The rows of a group lie close to one hidden flat surface of 11 dimensions, which passes through zero. Surfaces can cross.
(in the rows, 128 means zero)
Known rows, each followed by its group:
[ 59  99 114 144 140  74 140 177 113 116  47 134 158  94 132  90  81 118
  97]  Lera
[140 157 145 143  71 117 104 122 167 141  91 129 106 121 140 158 197 108
 115]  vogib
[151 174 130 131 151 220  84 144 147 152 166 117 165 174  76 130  99 111
 187]  Lera
[106 154 166 104 134 108 106 148 126 122  82 115 122 151 155 131  48 146
 126]  nudi
[113 172 132 114  94  78 119 160 158 141 106 145  74 118 125 164 111 116
  89]  nudi
[ 80 111  81 135 153 106 150 217 102 143 128 122  97 158 123 144  59 157
 133]  roru
[176 155 152 126 126 139 112  75 123  61 163 145 132 138 151 122 176 145
 161]  roru
[ 97 212 153 155 117  90 135 147 127 132 165 137 190 127 100 123 124 110
  94]  vogib
[152  89 150 147 135 210 157 103 125 147 138 104 177 110 177 114 137 171
 180]  vogib
[136 121 131 101 122 187 152 178 115 153  97  91  94 117  89 121 124 132
 151]  vogib
[141  84  71 133 113 133 121 141 135 108 120 170 132 129 165 159  89 170
 171]  roru
[106  79  90 125 131 111  86 168 148 145  40 154  85 134 141 148  70 118
 129]  nudi
[171 111 104 108 102 158  98 137 153 168 159 122  81 131 132 165 140 130
 156]  Lera
[133 126 180 115 119 102  88  94 138 160 130  93 148 119 184 122  99 128
 132]  roru
[184 138 149  78  90 132  88 128  95 122 151 121  96 122 103 116 141 143
 185]  nudi
[137 123 112  92  94 156 137 187 121 116  62  91  88 152 110 148 128 136
 158]  roru
[130 135  77 112 121 153 143 144 109 127 128 111 189 168  71 141 100 122
 129]  roru
[102 135 153 164 145  98 127 144 130 157 169 151 102  91 124 117 152 119
 113]  roru
[139  87 130  90 133 176 187 124  81 179 163  71 130 140 119 128 120 161
 135]  Lera
[102  74 106 161 153 144 179 123 118  94  81 127 130 119 147 112 167 132
 113]  Lera
[116 137  82 114 107  80 159 154 120 146 163 127 146 112  90 141 121 112
  86]  nudi
[115 108 121 135 166 185 165 161 130 157 150  84  99 181 178 157  80 172
 155]  Lera
[132 104 115 122 100 149 189 161 121 132 122 144 133  83 160 140 100 173
 149]  nudi
[138 100  85 150 175 174 138 117 133 122 181  72 137 179 127 126 166 115
 138]  nudi
[135 117 104 161  90 158  90 152 174 154  88 100 149 151 168 170 159 117
 169]  vogib
[ 79 148 162 140 116  92 146 136 119 189 136 113 172 144 152 145  74 146
  91]  vogib
[161 179 139 105 107 114  94 134 153  88 154 104  98 151 137 142 150 116
 150]  nudi
[106 109 121 178 160 184 182 142 140 166 153 143  79 134 144 162 144 155
 116]  vogib
[132  95 137  82 131  80 148  74 102 110 109  68 119 142 154 112 130 126
  82]  Lera
[ 84 188 163 169 137 184 146 208 157 155  83 147 112 107 117 128 104 127
 136]  roru
[117 125 183 143 143 131 108 163 129 139 108  70 106 118 164  88 143 129
 164]  Lera
[124 102 126 152 179 169  84 129 158 134 127 139 138 136 167 114  75 130
 170]  roru
[101 153 146 136 122 136 178 168  94 144 118 179 122  69  79 106 112 140
 122]  roru
[ 95 123 106 172 180 128 122 153 133 150 187 119 116 165 121 125 132 114
 122]  roru
[159 122 136 112 154 133 122  77 122  45 141 164 127 107 166  94 121 151
 152]  vogib
[134 141 123 135 133 133 126 140 125 175 204 140 127 113 100 127 120 130
 141]  Lera
[129 114 132 129  91  74  55 116 148 151  90 158 135 126 149 154 111 126
 128]  vogib
[ 77 106  83 170 165 117  85 153 143 185 140 137 165 163 111 137  85 105
 120]  vogib
[ 66 132 104 204 138 127 151 166 133 140 103 190 192 113 134 134 119 136
 113]  nudi
[148 166 220 102 111 112 108  86  99  81 106 162 162  72 136  76 121 144
 148]  Lera
[145  84 119 140 135 174 154 124 121 163 141 122  92 126 123 143 180 143
 139]  nudi
[168  94 153 106 158 156  83  87 160 158 164 112  95  96 144  95 122 102
 146]  Lera
[120 127 133 164 109 160 134 136 144 151  91 134 147 102 125 131 170 115
 134]  nudi
[163  86 136 100 113 185 185  90 123 107  84 119  85 131 188 156 136 169
 139]  Lera
[125  77  78 160 167 170  72 153 143 174 124 162 133 122  78 115 109 105
 169]  vogib
[135 111  83 149 116 108 130 123 128 116 159 155 101 135 121 158 186 138
 131]  nudi
[106 103 125 117 175 114 152  94 129 114 136  62 129 195 187 135  82 142
  94]  vogib
[129 100 101 138 132 155 182  89 128 154 151 162 176 103 135 148 106 146
  97]  roru
[112 170 183 118 138 173 158 181 110  84  63 130  70 133 146 108  92 162
 153]  roru
[110 141 133 129 137 140 158 136 136 179 112 158  74  91  71 124 140  90
  78]  vogib
[139 163  99 122 104 107  59 128 190 100  82 181 115 126 125 162 108  84
 129]  Lera
[169 137 186 113 104 148 124  69 118 102 120 132 128  96 145 104 181 135
 141]  nudi

New rows, each followed by its group:
[154  96 102 111 103 174 179 143 132 111 115 128 152  59 163 123 107 163
 163]  nudi
[125 139 148  95  93  88 159 150 106 170 170  98 104 135 139 167 101 163
 115]  Lera
[125 144 113 141 141 122 161 145 155 136 180 171  42 114 146 168 114 146
 104]  nudi
[121 112  86 141 152  81 148  82  91  82 185 131 206 145 128 101 143 131
 112]  nudi
[138  67  97 136 105 140 148 112 136 131  77 161 144  65 122 122 157 118
 119]  nudi
[133 167 152 127 111 106  79 165 120 147 146 194  69 118 100 147 109 151
 153]  nudi
[139 131 107 127 126 138 112 156 160  59  95 118  86 161 188 152 120 148
 170]  vogib
[137 129 118 128 136  89 102 113 112  99 172 118 100 195 141 148 143 151
 134]  nudi
[128  56 100 128 160 111  97 100 114 142 143 189  97 124 131 131  87 148
 129]  vogib
[121 154 140 131 161 143 178  93 115  83 141 172 145 124 138 112  99 151
 103]  roru
[106  97 146 138 133 110 150 112  65 174 138 151 121 145 111 133 130 168
 108]  nudi
[124 111 148 171 141 130 112  83 148 124  92 180  74 130 152 140 187 128
 109]  nudi
[125 157 117 132 123  62  83 137 134  91 141 191  90 134 138 145 116 137
 135]  nudi
[156 125 149 119 100 133  77 114 116 142 122 191 135  76  88 103 134 125
 162]  vogib
[ 98 146 125 190 149 121 107 134 130  91 136 187 145 157 161 145 138 150
 151]  nudi
[101 114  97 148  97  92 161 148 109 174 163 149 187 114 116 145 113 145
 113]  vogib
[137 166 121 126  78  73 114 140 152 103 125 171  96 104 132 159 145 129
 123]  nudi
[153 136 136 122 126 161 105 140 154  86  79 191  70  79 126 112 136 126
 164]  vogib
[134  70 118 114 143 144 131  88 122 125  81 144 167  78 120  85 116 109
 121]  nudi
[136 116 111 107 130 141  67 161 164 145 117  93  99 150 152 152  87 124
 167]  Lera
[136 104  38 101 110  64 111 136 120  83 131 119 136 128  75 128 146  88
 115]  vogib
[141 126 141 139  77 113  85 161 124 190 168 101 118 124 112 136 185 130
 163]  roru
[118 173 136 111 128  81 176 137 117  87 157 131  82 144 129 144 134 145
  82]  vogib
[182 141 122 113  77 108 117  80 122  89 150 153 148 116 123 143 182 141
 145]  roru
[ 97 128 181 128 129  62  91 153 124 200 153  53  97 135 154 118 123 115
 113]  roru
[ 99 147 133 154 111 140  84 172 143 165  63  83 145 177 110 145 144  98
 133]  nudi
[ 98 168 150 138 141 110 144 138 153 140 118 120 112 142 151 144  97 115
  82]  nudi
[106  61 116 152 117 101 173  94  80 157 121 166 139 119 128 135 171 160
  92]  nudi
[157 177 145  95  89 125  91 131 113 138 152 181 156 105  78 126 103 136
 153]  Lera
[104 162 141 125 155 123 128 171 127  80  91  99  77 174 137 122  99 124
 132]  roru
[127 160 132 146 125 139 187 134 130 106 187 110 125 140 174 153 134 171
 126]  nudi
[110 148 116 119 145  56 103 122 129  96 139 154  99 147 108 124 105 105
  87]  vogib
[111 161 151 120 116 147 188 153 103 143 111 165 172  99 128 133  57 171
 109]  roru
[119 186 141 132 110 139  88 190 146 130  79 109 108 138  86 127 157  90
 150]  roru
[130 141 140 151 147 169 122 157 151 144 168 139 101 130 159 146 108 155
 166]  Lera
[130 202 156 106  97 126 134 153 118  83 103 111 143 177 140 153  98 148
 140]  roru
[123 159 184  85 124 102 102 156  96  82  74 131 105 109 119  83  77 139
 154]  roru
[177 171 157  64 108 128 100 124 141  96 126  89 129 111 123 105 116 107
 163]  nudi
[132 172 127 111 121  95 149 132 116  79 158 112 146 137 126 123 140 133
 116]  vogib
[126 130 138 167 140 131 157  86 144 174 199 143 164 126 143 148 153 133
  95]  roru
[149  51  91  90 144 162 200 110  91 151 141  93  81 113  84 116 145 136
 111]  vogib
[124 168 130 158 186 157 157 126 163 122 196 108  90 165 158 149 128 125
 105]  nudi
[125 161 151 144 123 163 183 149 130 131 147 134  94 117 126 147 161 151
 119]  vogib
[138 109  75 163 139 132 113 116 159 110 146 122 117 165 154 159 175 116
 142]  vogib
[115 134  94 152 139 142  94 111 195 107  60 170 172 129 165 141  69  99
 114]  roru
[177 135  98 119 130 152  99 117 190 120 150 160  60  79 106 135 182  80
 134]  nudi
[136 102 141 108 150 167  77 144 136 124  57 194  83  80  96  90  69 111
 160]  vogib
[141 183 120 119 124 161 104 145 148 133 149 145 133 173 124 175  68 140
 147]  Lera
[139 131 109 107 117  94 153 148  79 128 222 127 101 172 124 165 118 190
 147]  nudi
[100  98 156  99 165 109 130 115  99 151 116 114 150 147 155 113  18 146
 109]  vogib
[154 102 172 106  97 139 176  91  97  97 101  98 107 122 176 134 175 170
 140]  Lera
[105 104 107 132 138 117 157 111 116 124 120  69 170 175 144 131 124 124
 106]  nudi
[144  77 124 125 180 158 166  71 113  85 146 160 132  97 152  94 118 146
 131]  vogib
[121  99 121 130 129 101 127  95 104 151 167 120 161 143 149 136 111 154
 125]  vogib
[120 128 122 154 191 191 137 125 152  83 102 157 124 134 133 103 100 121
 137]  roru
[151  99  48 137 136 183 132 115 135 133 157 106 172 184 109 160 145 128
 155]  roru
[145 118 190 132 124 190 142  94 133 146  95 133 142  93 195 117 127 171
 158]  vogib
